Every row belongs to one group in each of 4 separate groupings. Each group adds its own fixed numbers to the row, and there is some noise. The rows also spread widely along 11 directions, which tell nothing about the answers.
Some rows, each with its group in each grouping after it:
[ 12  -6  -4  -3  -1  -4   3   0  -7   5   2  -5   3   9  -5   1   4  -1
  -3  -4   0  -3  -1  -2 -11  -1   1   3   0   5] | Z_944 Z_455 Z_332 Z_492
[ -1 -12  -2   3   2 -12   4   1  -4 -12  10  -3   5  -4   3 -15 -14  13
 -10  11   1   2  11 -10   0 -10  -2  -3   2  12] | Z_97 Z_933 Z_257 Z_708
[  4  -6  -4  -3   0  -4  -8   4  -2  -3  -5   2  -5   1  -5  15 -11   9
  11 -15   0   8   1   2   2  -6   0  -7   7   1] | Z_528 Z_182 Z_861 Z_708
[ 12  -3  -2 -10  -6   5   8   0  -3 -19   3  -4 -17  -1 -11  -3  -7   5
  -4   0   3   7  -5   4  -5  -6  15   7   4  -5] | Z_414 Z_569 Z_257 Z_714
[ -4 -11   4  -3   6 -10  -2   7  -5   1  -6   0  -3   2   5  12   6  -6
  -1  -9  -1  -5  -2  -9   3   3  10  -4   2  -5] | Z_414 Z_465 Z_332 Z_137
[  1  11  -3  -5   3   6  14   1  -5  -3   8   2   8   0   1 -16  -6   0
 -10   2   0  11  -7  10  -5   3   0   3  -2   6] | Z_97 Z_182 Z_90 Z_137
[  5  11   8   6   6  -7 -11  -1   6   7  -9  -1  -8   7   6  -3  10 -19
  -3  17   3  -9 -14  -3  -6  12  -5  -6   2   2] | Z_114 Z_595 Z_542 Z_714
[ 12 -13 -14  -4   4 -11   0   2  -8   2  -3   2   8  11  -9   0 -15  18
  -3  -6  -8   7  -2  -3  -6   4   2   2   4  14] | Z_114 Z_465 Z_861 Z_492
[ -7  -8 -13   5   1  -9  -8  -4  -1  18  -7   0   5   6   1   1   1  13
   0 -10 -13   4 -14   4  15  11   3  -5  -2   2] | Z_944 Z_569 Z_542 Z_492
[ 16  10   5  -6  11   3   6  -8  -6   5  -5   4   9  11  -7  11   3  -3
  -9  -1  -2  -6 -16   5 -22  11   1   4  -5   4] | Z_528 Z_595 Z_90 Z_714
[  4  -6  -1   7 -11  -7  -6   3   0   8  -2  -1  -7   4  -5   4  14  -1
   6   5   5  -2   0  -9 -11   2  10   7   5  -4] | Z_944 Z_933 Z_542 Z_708
[  3   4  -1  -7 -10  -1   0  11  -5  -5   1   4 -11  -4   2  -5   1 -15
  12  -7  11  13   3   0  -3   2  -1   2  12   4] | Z_114 Z_455 Z_90 Z_714
[  9  -1 -16  14 -22  -7 -11   5   5   1   9  -9 -14   4  -7 -36  12  -8
  -3  15   9   6   5  -3   5   2   2   9   5   4] | Z_114 Z_933 Z_861 Z_492
[-3 -8  0  1  1 -3 -3  1  1  6 -9  4 -7  0 -4 17 -3 12  8  4 -6  2 -5 -5
  0  2  9  2  3 -7] | Z_944 Z_933 Z_861 Z_492
[  3   0 -11   4  -9  11  12   0  -4  -1  17 -15   1   1  -5 -11   9   3
  -7 -11   0   8   3  12  -5 -12   1   6  -3   3] | Z_944 Z_569 Z_90 Z_137
[ -4   8   6   0   3  11  10  -2   7  -9   7 -10  -6   0   3 -10 -12   4
 -14  18  -4   5  -6   9  -2  -8  -5  -1   0   3] | Z_944 Z_455 Z_332 Z_708
[ 14  17   1  -8   8  -8  -4 -16   0 -11  -4   8  17   8   6 -30  -6 -13
 -11  -4   3 -12  -8   3  -2  10 -22 -11 -13   8] | Z_414 Z_465 Z_861 Z_714
[ -1  -6  -4  -3   5   3   6   4  -8   6   7 -10   1   3   2  -2   5  -4
 -10 -10  -4   3  -7   7  -2  -3   1  -4   1   7] | Z_97 Z_569 Z_332 Z_492
[ 13  -4  -6   0  -2   6   5   0   1 -11   6  -9  -8   4 -13   2  -6  10
  -3   1  -2   5  -2   6  -7 -11   8   5   1  -2] | Z_414 Z_182 Z_861 Z_137
[-7  5  1  3  6  3  7  6 -7 13  6 -1  8 -1  7 -2  9 -8 -2 -4  1  4 -6  0
 -6  5 -1  0  1  6] | Z_114 Z_933 Z_542 Z_137
[ 11  -4  -8   0 -13  -4  -8   5   1  -7  -1  -4 -12   4  -7   1   1  -4
   9 -13   6   7   3   1  -3  -6   1   3   9  -4] | Z_528 Z_465 Z_90 Z_492
[  4  11   3   3  -4   2   2   2   1   0   4  -4  -5   1   2 -11   6 -13
  -5   6   7   1  -5   2  -7  -1  -4   2   2   0] | Z_528 Z_933 Z_90 Z_492
[ -7  -4  13 -10   6   0   9   3  -5 -16  -4   1  -8  -8   6  12  -7  -2
  -2  -5  -1   0  -2  -4  -1  -4   9  -7   3  -5] | Z_414 Z_569 Z_90 Z_708
[  7   4  -3  -8  -6  -1   5  -9  -5  -9   1   7   4  -1  -3 -10   4  -3
  -1 -10   4  -1   4   1  -3   3   1   5  -3  -6] | Z_944 Z_569 Z_332 Z_137
[-11  -5  -1   2   1  -5   2  -3  -2   0   2  -1   7  -4   6  -4  -1   4
  -4  -6  -8  -1  -1  -2  12  -2  -1  -5  -3  -2] | Z_944 Z_933 Z_90 Z_492
[ 12  -5  -7  -5  -7 -12 -12  -5  -1  -8  -6   0  -8   6  -5  -6   9 -13
   3 -21   1  -7  -4   1  10   1   6  -2   0 -12] | Z_414 Z_569 Z_332 Z_137
[-1 -4 -2  1  7 -3  1  5 -7 20 -3  1  6  4  1 13  0  6  5 -6 -3  4 -6 -2
 -9  2 -4 -3  1  9] | Z_944 Z_933 Z_861 Z_492
[-8 -1 -3 -6 -4 -7  0 -1 -4  0 -6  9  4  0  5 -9  5 -6 -2 -9 -3  2 -5 -3
 13 13  7  1 -3 -6] | Z_944 Z_465 Z_90 Z_492
[  5  -1 -10  -2  -8   2   0   6  -3   3   5  -6  -5   6  -6 -13   5  -6
  -3  -5   3   9  -5   7  -5   0   1   5   4   3] | Z_97 Z_465 Z_332 Z_492
[  3   1   8 -11   7  -5  -3 -10  -6 -17  -3  -4   3  -1   5   2   0 -18
  -2 -23  -4 -13  -4   1   8  -9  -8 -15  -7  -8] | Z_944 Z_595 Z_861 Z_492
[  7  -8   2 -10   1 -13  -1   2 -11  -7  -8   9  -3   0   1  11   1  -4
  10 -17   4  -2   1 -11  -4   3   7  -4   5  -5] | Z_414 Z_569 Z_542 Z_137
[ -7  -3  12 -10  13 -12   1   4  -6 -12  -4   4  -2  -5  14   2 -10 -12
  -5  -2  -1  -3  -3  -7   7   0  -3 -15   4   0] | Z_97 Z_182 Z_332 Z_492
[ -2 -14 -13   6   3  10  21  -3  -8   5  22 -14  22   6  -9  -6  -1  28
 -21  -3 -11   4   7   5 -10  -9   6  10  -9  12] | Z_944 Z_465 Z_332 Z_137
[  0   8  -4   8   4  -5 -11  -2   1  16  -3   3  10   2   5  10   2   1
  19 -12   4   2   6   3  -3  -3 -24 -11   0   8] | Z_944 Z_595 Z_861 Z_137
[-14 -12   5   7   2  -8  -2  -4  -3  -5   3  -1   6  -8   8  -2   9  -1
  -7   4  -5  -9   6 -10  15   2   9  -3  -4  -4] | Z_97 Z_595 Z_90 Z_714
[  2  -1   0   7 -10   7  -5  -2  10  -9   1  -3 -16  -5  -8  -4   4   3
   4  13   3   2   0   1  -1  -5   5   7   4  -9] | Z_97 Z_933 Z_861 Z_714

New rows, each followed by its group in each grouping:
[-1  6  1  4 -1  8 -3 -6  7  0  1 -2 -4  0 -3 -2  5  0 -4  4  0 -1 -8  7
 -1  1 -2  3 -1 -6] | Z_528 Z_933 Z_332 Z_714
[  1   4  -2   1   5   2  -2  -6   5  -1   2 -11  -6   7   1 -11   3  -8
 -16  -4  -7  -3 -17  14   7  -2  -6  -8  -5   1] | Z_944 Z_569 Z_332 Z_714
[  6  -4  -7   8 -12 -11  -7  -7   8  -6  -4   3  -6   5  -6 -16   1   9
  -6  17  -3  -2  -1  -4  10   8  10   6   0  -5] | Z_944 Z_182 Z_90 Z_714
[-14   6   2   5  -3  -1  -5   3  11  -3  -3   1 -11  -2   9 -23   1  -7
  -9  25  -2   4  -6  -1  16  11   2   2   3  -4] | Z_114 Z_465 Z_332 Z_492
[-20 -10   0  16   4   1   6   2   0  15  10  -2  10  -5   5   0   8  19
 -13  19  -6   0   6  -8   5   7  10   6  -4   2] | Z_528 Z_933 Z_332 Z_137
[ -9   6   3   0   3   7  -3   1   7   7 -10   9  -3  -2   2  13  -1   5
  11   2  -4   8 -10   4  -2  11   0   1   5  -4] | Z_114 Z_465 Z_542 Z_714
[ 7 -4 -2 -1 -6  1  0 -8 -1 -9  2  0  1 -2 -7 -7  4  1 -1 -1  0 -5  1 -1
 -2 -3  5  6 -2 -7] | Z_97 Z_933 Z_861 Z_492
[ 16   7   5  -4   2  -3  -2  -9   0 -11   1  -4   2   7  -3  -2   0 -11
  -4  -5   5 -10   1   1 -14 -10 -12  -5  -2   1] | Z_944 Z_595 Z_332 Z_708
[ -4   8   8   7  -1  -1  -1   0   6  -1  -1   7   1  -6   5   1  -6   8
   5  18   8   2   9  -7 -10  -2  -9   0   5   4] | Z_528 Z_933 Z_90 Z_708
[-13 -23   5  -9  16  -5   9   2 -11  -7  -2  -4  -2  -4   4  18  -8  11
 -14 -12 -18   0 -14  -4  12   1  19  -8   1  -1] | Z_97 Z_569 Z_542 Z_714
[ 3  1  1  0 -2  0 -2 -4  3 -1 -5  6  0 -1 -5  8 -5 10  8  0  0  1 -1 -1
 -6 -2 -1  1  1 -4] | Z_944 Z_933 Z_861 Z_708
[  1 -11 -11  -1  -4 -16  -5   0  -7  -3  -1   3   3   0   2  -7  -1   3
   3 -18  -1   2   6  -4  13   2   2  -5   1   2] | Z_414 Z_569 Z_90 Z_137
[-7 -8 -4  2  0  0  0 12 -2 10  1 -4 -8  2 -1 15 -3  8  5 -6 -3 13 -3  4
  0 -5  5 -3  9  4] | Z_944 Z_182 Z_332 Z_708
[ 10   3  -1  -5  10   4   3  -1   3   6  -7  -5  -8  12  -6  12  -7   3
  -5   1  -9   3 -20  12  -7   1   3   2   3  -1] | Z_944 Z_455 Z_332 Z_137
[ -1   4  -6  -1 -20   8   0 -10   7 -24   8 -11 -15  -6  -3 -26  14 -16
  -8 -12  -1  -1  -3  12  24  -8  11   5  -5 -24] | Z_944 Z_569 Z_90 Z_137
[  3   0  -7  14  -9  -3  -9   4   6  10   5 -11  -9   8  -4 -10  10  -3
  -4  13   4   2   0   1  -2  -2  -2   2   3   5] | Z_944 Z_595 Z_332 Z_708
[  0   2  10   0  14  -4   2   4   3   1  -4  -2  -4   6   6   3 -10   1
 -15  16  -2  -1 -10  -2 -11   3  -3  -6   3   9] | Z_528 Z_465 Z_332 Z_708
[ 15   3  -3   3   3  -2  -4   6   3   8  -5  -4 -14  11  -8   5  -1  -1
  -1  17   1   6 -14   3 -15   6   4   4   8   9] | Z_114 Z_595 Z_257 Z_714
[ 18   6  -7  -5  -9   0  -5   0  -7   4  -2   7   1   4 -11  11   4   0
  19 -12  12   6   7   1 -19   0  -4   7   5   1] | Z_528 Z_595 Z_257 Z_492
[ 16  -8  -1   4   3  -5  -3 -11   2  -5   0  -7   7   9  -7   6   2   8
  -4  -3  -3 -14   3  -3 -13  -7  -6  -3  -5   2] | Z_944 Z_465 Z_861 Z_714
[  1   1  -4  -3   8   3   0  -9   2  -5  -2  -7  -1   4  -4   6  -5   4
  -5 -10 -13   0 -15  12  12  -5   4  -3  -5  -8] | Z_944 Z_595 Z_257 Z_137
[ 0 -9 -4  4  4 -5 -7  3  1  6 -1 -5 -2  2  2  8  0  2  6 -5 -2  1  2  1
  5 -5 -4 -4  6  2] | Z_97 Z_455 Z_332 Z_137
[  3  -6  -7  10   0 -12 -14  -5   3  14  -5   9   9   3   1   3   2  13
  11   4   2  -3   8  -4  -3   7 -12  -4   3   9] | Z_97 Z_569 Z_332 Z_714
[  8  -6   3   0  -3  -3   0   0   2 -12   2 -13 -14   2  -1  -7  -2  -5
  -8  10   0  -4   0  -4   1  -9   3  -2   1  -2] | Z_944 Z_455 Z_861 Z_492
[  1  -6   1   8  -3 -13 -17   2   2  12 -12   2  -7   2   5   9  13  -5
  13   2   5  -7   2 -11   1   8   0  -8   3  -3] | Z_414 Z_569 Z_861 Z_492
[ -4  -4  -2  12  -6  11 -12  -2  10   7   2 -10  -7  -2  -3  17  13   4
  13  -5   0  -2   5   8   4  -9  -4   0   3  -8] | Z_528 Z_455 Z_332 Z_714
[-4 -2  3  1  1  1 -1  2  0 -8  4 -2 -5 -5  2 -1 -1 -4  1 -2  2  0  3 -1
  0 -7 -3 -2  5 -1] | Z_114 Z_933 Z_332 Z_714
[  2  -7  -7   0  -3  -3   4   7  -6   3   3   1   6   4  -4   1  -3   7
  -1  -6   0   8   3  -2 -10   1   5   4   4   9] | Z_114 Z_465 Z_90 Z_708
[ -4  16   7  -4  -4  13   0  -8   8  -7  -5   2  -9  -1  -3  -7   6 -11
  -7  12  -2  -2 -16   8   4   9  12   7  -4 -16] | Z_414 Z_595 Z_332 Z_708
[ 16   1  -6  -2  -5 -10  -3 -10   1 -12  -1  10   8   3 -10 -13 -15  15
   2   6   4  -2   8  -6 -11  -1  -6   5   2   4] | Z_414 Z_933 Z_332 Z_708
[  6  -3  -3  -4   1  -2   6   4  -4   0   0   3  -4   2  -6   7 -14  13
   3   2   0   9  -1  -2 -13  -5  -1   4   9   6] | Z_944 Z_933 Z_332 Z_492
[ -3   4   6  -5   6  -4  -7  -6  -1   0  -8   1   0   1   5   8   7 -15
   3 -11  -4  -9  -9   2   6   2  -4  -8  -2  -9] | Z_944 Z_595 Z_332 Z_492
[  2   4  -1   0   1  -4 -14  -3   7   0 -11   5  -7   0   3  10   2  -7
  14 -12   1  -1  -2   5   6   0  -9  -7   7  -8] | Z_114 Z_569 Z_332 Z_137
[ 12   5   2  -4   3  -3   7 -10  -5   0  -1   6  12   8  -6  -9   1   1
 -12   4  -1  -9  -7  -3 -16   8   2   5  -9   3] | Z_944 Z_933 Z_861 Z_708
[  7  -1   0  -2  -2  10   6   3  -2  -4   9 -17  -8   4  -6   6   7  -8
  -3 -11   0   0  -4   9 -10 -16   0  -1   2  -4] | Z_944 Z_182 Z_332 Z_492
[ -2   0  10   5   8  -3 -11  -2   9   1 -13  -3 -13   2   5  19  -2   2
   1   8  -3  -6 -12  -1   0   1  -1 -10   5  -6] | Z_528 Z_569 Z_542 Z_708
[  1   0   3  -8   5  -8   5   1  -5  -9  -2  11   0  -3   3  -6 -13   5
  -1   8   2   7  -2  -4   0   6   3  -3   4   5] | Z_97 Z_182 Z_257 Z_714
[ -4  -1  -6   0   6   2   1   5  -4  18  -2  -6  -5   8  -4  11   9  -3
  -6  -8 -10   6 -18   9   4   7  12   3   0  -1] | Z_944 Z_595 Z_332 Z_137
[-14 -11  -1   2  -5  -9   1  13  -5   2   4   6  -4  -9   4   4  -9  13
  11   1   6  13  16 -12   1  -6   0  -1  11   7] | Z_944 Z_933 Z_332 Z_708
[-12   1   7  -8  11   3  12  -4 -11   2   4   3  17  -4  11   0   1   0
  -9 -12  -4  -4  -2   0   1   3  -3 -10 -10   5] | Z_944 Z_569 Z_861 Z_708
[  9  -5   1   4   1   0  -4   0   4  -3  -1 -12 -13   4  -3  16   2  -1
   4 -10   0  -2  -4   5  -8 -14  -5  -7   6   0] | Z_944 Z_569 Z_90 Z_714
[  6 -11  -8   4  -5   0   9  -2  -2 -12  14 -12   3   4  -7 -20  -1   7
 -21   6  -5   1   2   0  -1  -4   9   8  -3   7] | Z_114 Z_465 Z_90 Z_714
[ 13 -14  -2  -8   9  -5   7   1 -10   6  -4  -5   4  14  -9  20   1   6
  -9 -13  -9  -5 -11  -3 -18   1  11   3   0   3] | Z_944 Z_465 Z_332 Z_492
[ -9   6  14   0  -6   2   1   2   2 -12  -2   5 -11 -11   6  -1   6  -8
   5  18   8  -2   5 -12  -3   2  10   3   3 -11] | Z_414 Z_595 Z_542 Z_708
[  8   0   0   4   1   3  -3 -13   3  -9   7 -12   7   1   1  -1   1   2
   1  -9   0 -11   9   5  -6 -19 -21 -12  -6   1] | Z_944 Z_569 Z_861 Z_492
[ -2  -9  -3   5 -13  -9 -18   7   9  -9  -7  -1 -20  -2  -2   4  -1   1
  11  -3   6   5   8  -6  10  -6   4  -1  12  -9] | Z_528 Z_465 Z_332 Z_708
[  0  -1  -1   0   7   6  -9  -5  14  -6  -9 -10 -15   1  -3  17  -7   2
   6  -4 -12   1 -17  16  15 -10   2  -6   3 -14] | Z_97 Z_455 Z_257 Z_137
[ -1 -11  -7   8  -5  -9  -7  11  -4  17  -4  -2 -10   3   0   9  15  -1
   8  -4   2   6  -1  -7  -1   8  11   2   9   2] | Z_114 Z_569 Z_542 Z_137
[-8 -5 -4  5  2 -7 -5  1  1  9 -3  6  9  0  5 -2  5  4  3  0 -1  0  3 -4
  5  8 -2 -1  0  1] | Z_97 Z_465 Z_332 Z_137
[  8   6   3  20  -2  -2  -9   6  12   8   3 -10 -14   2   1   6   3   1
  11  24  15   1  10  -4 -19 -14 -16  -2  10   7] | Z_528 Z_933 Z_257 Z_137
[ -3   6   7   3   1  -8  -2   1   5  -2  -8  -1 -15   2   6  -9   4 -13
 -10  19  -1  -2 -11  -3   7   9   8   0   1  -6] | Z_944 Z_595 Z_90 Z_137
